All groups share one centre, and each spreads out both ways along 12 directions, with some noise.
Some rows, each with its group after it:
-.07	.13	-.11	-.07	-.26	.01	.02	-.05	.01	.03	-.13	-.08	-.10	.07	.10 => Q993
-.04	.08	.21	.02	.05	.19	.01	-.15	-.09	-.01	.16	-.15	-.15	-.31	-.08 => Q637
-.05	.10	-.12	-.04	-.15	.16	-.27	-.05	.07	.05	-.14	-.03	.07	.12	-.09 => Q210
.21	.05	-.06	-.01	.37	-.29	.03	.26	-.24	-.20	.05	-.21	-.11	-.01	-.17 => Q710
.27	-.07	.04	-.22	.14	.12	.00	-.13	.03	.17	.25	-.16	.32	-.10	.23 => Q993
.06	-.25	-.19	-.01	.11	.01	.07	.18	-.15	.30	-.07	-.07	-.30	-.10	.14 => Q637
.04	-.09	-.18	.08	-.14	-.11	.16	-.14	-.01	.05	-.08	-.08	.00	.05	-.01 => Q210
.01	-.05	.07	-.07	.06	-.03	-.01	-.11	.07	.00	-.05	-.05	.04	-.28	.07 => Q710
.14	-.20	.07	-.10	-.15	.11	.04	-.06	-.05	.01	-.02	-.04	.19	-.42	.05 => Q710
.22	-.14	-.03	.12	.06	-.02	.17	.12	.01	.01	.13	.04	-.09	.02	.09 => Q210
-.05	-.02	.13	.10	.09	.22	-.15	.15	-.01	-.03	-.03	.21	.00	-.11	-.08 => Q710
.11	.09	-.15	.12	-.33	.20	-.03	.00	-.09	-.29	.00	.02	-.04	-.23	-.35 => Q710
-.17	.02	.12	-.05	-.14	-.07	-.05	.01	.04	.01	.04	-.04	-.08	.10	-.01 => Q993
.11	.24	-.07	-.09	-.05	.19	.07	-.16	.07	.05	.07	-.01	-.05	-.10	.27 => Q210
-.22	-.13	.01	-.02	-.22	.34	-.07	-.11	.20	.33	-.16	.14	.01	.03	.25 => Q710
-.02	-.05	-.19	-.37	.01	.18	.15	.02	.14	.22	.21	-.12	.08	-.19	.07 => Q637
.11	-.14	-.02	.08	-.08	.07	-.03	-.30	.22	.11	.06	-.05	.12	-.01	.29 => Q710
-.14	.13	.26	.09	-.31	.43	.15	-.32	.16	-.14	-.04	-.26	.23	-.37	.15 => Q637
.03	.01	-.05	.08	-.07	.02	.08	-.03	-.04	.10	-.18	.21	-.15	-.07	-.02 => Q710
.13	.17	.00	-.19	-.01	.01	-.16	.16	.00	-.21	.03	-.03	.09	-.11	-.08 => Q710
.09	.08	.23	-.10	.07	-.03	.07	.12	.10	.02	-.30	-.20	.15	-.12	.42 => Q210
-.18	-.08	-.05	-.25	.30	.10	-.01	.12	.11	.37	-.20	-.20	-.06	-.17	.16 => Q710
.06	.03	.25	.05	-.17	.02	.08	-.01	-.02	-.03	.06	.03	-.01	.01	.10 => Q637
-.12	.12	.19	.07	-.03	-.03	-.08	.02	.02	.05	-.25	.22	-.11	.11	.02 => Q210
.26	.06	.18	-.28	.00	.01	.22	-.04	.19	.10	-.16	.01	.42	-.01	-.15 => Q993
-.06	-.11	.09	.01	.34	-.01	-.04	-.02	.01	-.01	.28	.00	-.03	-.19	-.07 => Q210
.20	.15	-.19	.11	-.36	-.26	.06	-.08	-.23	-.06	-.03	.49	-.12	.46	.08 => Q637
-.07	-.21	.24	.05	.20	.17	-.10	.03	.11	-.12	.43	.04	.19	-.20	.04 => Q993
-.07	-.03	.15	.29	-.08	.15	.09	-.24	-.08	-.05	.09	-.01	-.09	-.13	.19 => Q993
.03	.05	.32	.06	.07	.07	.23	-.04	-.28	.13	-.21	-.07	.01	-.20	.21 => Q993
-.28	-.02	.30	-.10	-.29	-.05	.03	-.17	-.06	.09	.09	-.46	.04	.16	.12 => Q637
.24	.01	-.10	-.18	-.17	.15	.03	-.33	-.08	.34	-.05	-.06	.07	-.06	.18 => Q210
-.07	.26	-.05	-.15	-.13	.23	-.12	.21	.27	-.07	.10	.05	-.32	-.11	-.15 => Q993
-.06	-.09	-.01	.11	-.05	-.03	.11	-.05	.16	-.18	.18	-.07	.09	.03	.08 => Q993
-.09	.08	-.06	-.03	-.13	.14	-.07	.00	-.06	-.02	.25	.04	.08	.21	.05 => Q710
-.09	-.09	.00	.07	-.02	-.05	.08	-.11	-.05	-.06	-.05	-.03	.17	-.01	-.01 => Q637
.05	-.05	.11	.07	.14	-.01	.06	.19	.03	-.05	.22	-.01	-.03	.09	-.10 => Q210
.00	.25	.22	-.13	.03	-.04	.16	-.17	-.02	-.01	.06	.16	.17	-.01	.14 => Q210
-.13	-.02	.14	-.14	-.01	.30	-.26	-.03	.13	.14	.17	-.23	-.15	-.25	-.16 => Q637
.05	-.09	.03	.24	-.01	-.12	-.08	-.15	-.19	.07	-.05	.02	-.12	.10	.26 => Q993
-.05	.09	-.03	.05	-.53	.23	.06	-.06	.15	-.17	.27	-.02	-.08	.16	-.24 => Q710
.00	.01	-.13	.00	.28	-.19	-.02	-.12	-.04	-.05	-.17	-.22	.15	.03	.13 => Q210
-.08	.03	-.02	.07	.07	.17	-.02	-.09	-.06	.10	-.14	-.12	.06	-.02	.08 => Q210
-.13	-.03	.21	-.03	-.25	.04	-.12	-.05	.23	.07	-.09	-.12	-.01	.08	.04 => Q637
-.01	-.05	-.03	.06	.10	.23	.01	.03	.06	.03	-.13	.01	-.03	-.29	.09 => Q637
.01	-.12	.09	.12	-.28	.25	-.07	.16	.19	-.24	.04	.19	.22	-.07	-.03 => Q210
-.15	-.14	.26	.21	.27	.06	-.15	-.13	-.29	-.01	-.10	.01	-.08	-.39	-.22 => Q637
.31	-.12	.04	-.04	.12	.07	.07	.14	.16	.06	-.06	.07	.01	-.18	-.15 => Q993
-.02	.16	.00	-.06	.24	.17	-.14	-.09	.12	-.03	.04	-.23	.19	.06	.09 => Q993
-.06	-.01	-.14	-.21	.13	.07	-.04	.17	.08	-.01	.15	-.23	.09	-.03	-.04 => Q993
-.17	-.07	.19	.03	-.11	.28	-.05	.02	-.03	-.13	.12	-.04	.21	-.13	-.03 => Q710
.10	-.36	-.16	.06	.20	-.11	-.01	.27	-.11	.14	.03	-.14	-.18	.07	-.08 => Q637
.00	-.06	.12	.11	.04	-.21	-.03	.02	.01	-.18	.11	-.18	.14	.27	.10 => Q710
-.05	.11	-.08	-.02	-.38	-.11	.18	.06	.20	-.16	-.04	.19	-.15	.11	-.05 => Q993
.01	.48	.15	-.08	-.10	-.13	.22	-.15	.16	-.20	.12	-.27	.01	.29	.34 => Q637
.08	-.21	-.18	.14	.09	.04	.02	-.20	-.01	.18	-.21	-.11	.10	-.10	.09 => Q210

New rows. What belongs after each?
-.20	-.10	-.04	.15	.05	.06	-.16	-.37	.20	.08	-.07	-.01	-.05	-.13	.13 => Q710
-.13	-.12	.28	-.03	-.06	-.03	.00	-.31	-.03	-.16	.50	.07	.13	-.27	-.01 => Q710
-.14	-.09	.09	-.05	-.03	.27	-.25	.11	.28	.31	-.26	.14	-.11	-.07	.06 => Q710
-.18	-.12	-.02	-.05	-.21	-.12	.07	-.32	.17	.17	.12	-.06	-.17	.05	.04 => Q710
.06	.38	.07	-.21	-.01	-.16	-.20	-.12	.50	.13	-.19	.05	-.27	.24	.39 => Q637
-.02	-.01	.12	.16	-.20	.23	.17	.03	-.13	.00	.14	.15	-.40	-.34	.09 => Q993
.17	-.08	.11	.16	.03	.02	.18	.27	.00	-.04	-.03	-.10	-.14	-.02	-.22 => Q710
.29	-.01	-.08	-.14	.06	.30	-.03	.11	.21	.09	.22	.10	-.02	-.24	.12 => Q637
.15	-.19	-.31	-.16	.15	.08	.23	.43	.26	.25	-.04	-.20	-.18	.02	.35 => Q637
-.06	-.03	-.30	-.25	.06	-.08	.16	.11	-.21	-.01	.09	-.41	.25	.09	.33 => Q993
-.25	-.32	-.13	.23	-.03	.18	-.09	-.16	.00	.32	-.10	.00	-.08	.13	.13 => Q710
.06	-.09	.11	.11	-.25	.26	.08	-.07	.00	-.04	.04	.02	.09	-.19	.05 => Q637
-.03	-.03	.17	.06	-.11	.24	-.03	-.10	-.08	.01	.15	-.18	.12	-.14	.10 => Q637
-.04	-.09	-.03	.05	-.04	-.40	.11	-.22	-.02	.02	.07	-.16	-.04	.25	.10 => Q710
-.15	-.05	.12	.07	-.12	-.09	.28	.24	-.07	-.33	.14	.05	.09	-.06	.09 => Q210
.36	-.07	-.09	-.14	.18	-.15	-.07	.18	.51	.26	-.08	.02	-.42	.00	.19 => Q637
.06	.05	-.16	-.01	-.04	.10	.09	-.04	.05	-.08	-.03	.00	.23	.00	.03 => Q993
.20	.25	.08	-.20	-.01	.04	-.02	-.25	.02	.23	-.04	.05	.02	.03	.20 => Q210
.20	-.07	.03	.01	-.15	.14	.06	-.11	.09	.18	.02	.05	.03	.03	.02 => Q210
-.09	-.03	.16	-.22	.06	-.20	.09	.04	.19	-.07	.14	.12	.25	.05	-.13 => Q637
.04	.00	.35	.29	.03	.04	.38	-.02	.07	-.31	.13	.31	.07	-.18	-.13 => Q993
-.09	-.12	.07	.07	-.07	.03	-.08	-.11	-.01	-.02	.20	-.02	-.01	-.01	.23 => Q993
-.07	-.06	.01	-.08	.30	.31	-.04	.50	.35	-.05	.06	-.28	.04	-.09	.18 => Q637
-.11	-.07	-.25	.07	-.16	.00	.39	.18	-.11	-.10	-.17	.13	.16	.14	.14 => Q637
-.08	.05	-.02	.13	.09	-.20	-.11	-.17	.06	-.26	-.02	-.19	.05	.05	.01 => Q710
.01	-.04	.18	-.04	-.23	-.08	-.06	-.05	.01	.11	.06	.04	.00	.12	.08 => Q637
.06	.01	-.45	.00	-.17	-.02	.08	-.04	-.10	.16	-.34	-.18	-.05	.18	-.13 => Q993
-.18	.06	-.10	-.12	-.04	.06	.02	-.20	.14	.34	-.22	.17	-.21	-.14	.16 => Q710
.15	.02	.03	-.09	.22	.20	-.16	-.01	.20	-.04	.23	-.06	.07	-.22	-.06 => Q637
.17	.01	.05	.09	-.03	.00	.11	.00	.06	-.24	.05	-.17	.07	-.16	-.01 => Q710
-.09	-.05	.09	-.01	-.02	-.13	.10	.01	.06	.00	.24	-.22	.14	.39	.19 => Q710
-.01	-.05	.08	.01	-.11	-.14	.06	-.12	.04	.00	.07	.00	-.10	-.09	-.07 => Q710
-.14	-.42	-.01	.02	-.16	.15	-.24	-.05	-.03	.13	-.06	.30	.18	-.24	-.40 => Q637
.11	.07	-.14	-.21	-.27	.07	.11	-.19	-.02	.22	.14	.00	-.07	-.02	.22 => Q637
.27	-.16	-.06	.08	.03	.10	.21	.07	-.14	.04	-.17	.21	.17	-.35	.23 => Q993
.01	-.15	-.13	-.01	-.01	-.16	-.15	-.05	.28	.01	.17	-.33	-.10	.19	.09 => Q993
.17	-.05	.08	.12	.25	.18	.33	.09	-.04	-.04	-.16	-.06	.16	-.27	-.12 => Q993
.19	-.07	-.19	.12	-.09	.19	.08	-.11	-.12	.28	-.14	-.04	-.05	.16	.10 => Q210
-.05	-.26	.19	.19	.05	.08	.11	-.43	.04	.00	-.20	-.08	.04	-.68	-.36 => Q637
.26	-.16	-.16	.08	-.32	.10	.03	.29	.11	-.18	.48	.10	-.14	.08	-.12 => Q210
.00	-.08	.15	.05	.21	-.06	.01	.23	-.04	-.13	-.13	-.22	.06	-.15	-.09 => Q710
-.21	-.33	-.22	-.13	-.10	.15	-.33	-.07	.10	.39	-.05	-.10	-.10	-.01	.01 => Q710
.07	-.14	.06	-.11	-.03	.09	-.15	.13	.12	.12	.07	-.11	.11	.17	.19 => Q710
.02	.05	-.14	-.01	-.16	.09	.30	.00	-.04	.03	.03	-.07	-.21	-.09	.00 => Q637
.16	.06	.11	.06	-.02	-.08	.19	.11	.09	-.18	-.03	-.25	.00	-.07	-.13 => Q710
-.14	-.01	.02	-.02	-.21	.00	.22	.05	.02	-.07	.01	.02	.16	.11	.04 => Q637
-.06	-.09	.07	.13	-.07	.08	.00	.02	-.04	-.02	-.08	-.01	-.10	-.11	-.08 => Q637
.15	.03	-.33	-.22	-.15	-.32	-.21	.03	-.19	.03	-.20	-.04	-.01	.17	.01 => Q710
-.15	-.15	-.09	.27	-.03	.08	-.08	-.33	.01	-.06	-.29	-.08	.09	-.22	-.26 => Q637
-.15	.05	-.12	-.08	.03	-.04	.05	-.01	-.23	.17	-.25	-.36	-.13	-.01	.27 => Q210
.00	-.04	.21	.00	.04	-.04	-.07	.04	.00	.07	.10	-.04	-.10	-.03	.11 => Q993
-.20	-.13	.07	.15	-.15	.12	-.45	-.09	.05	.05	-.20	.04	.03	.02	-.12 => Q637
.03	-.20	.34	-.16	-.08	-.02	-.05	.26	.03	.18	.23	.07	-.05	-.04	.05 => Q637
-.04	.04	-.04	-.12	.42	.21	-.17	-.13	-.12	.12	.24	-.59	.14	-.10	.32 => Q637
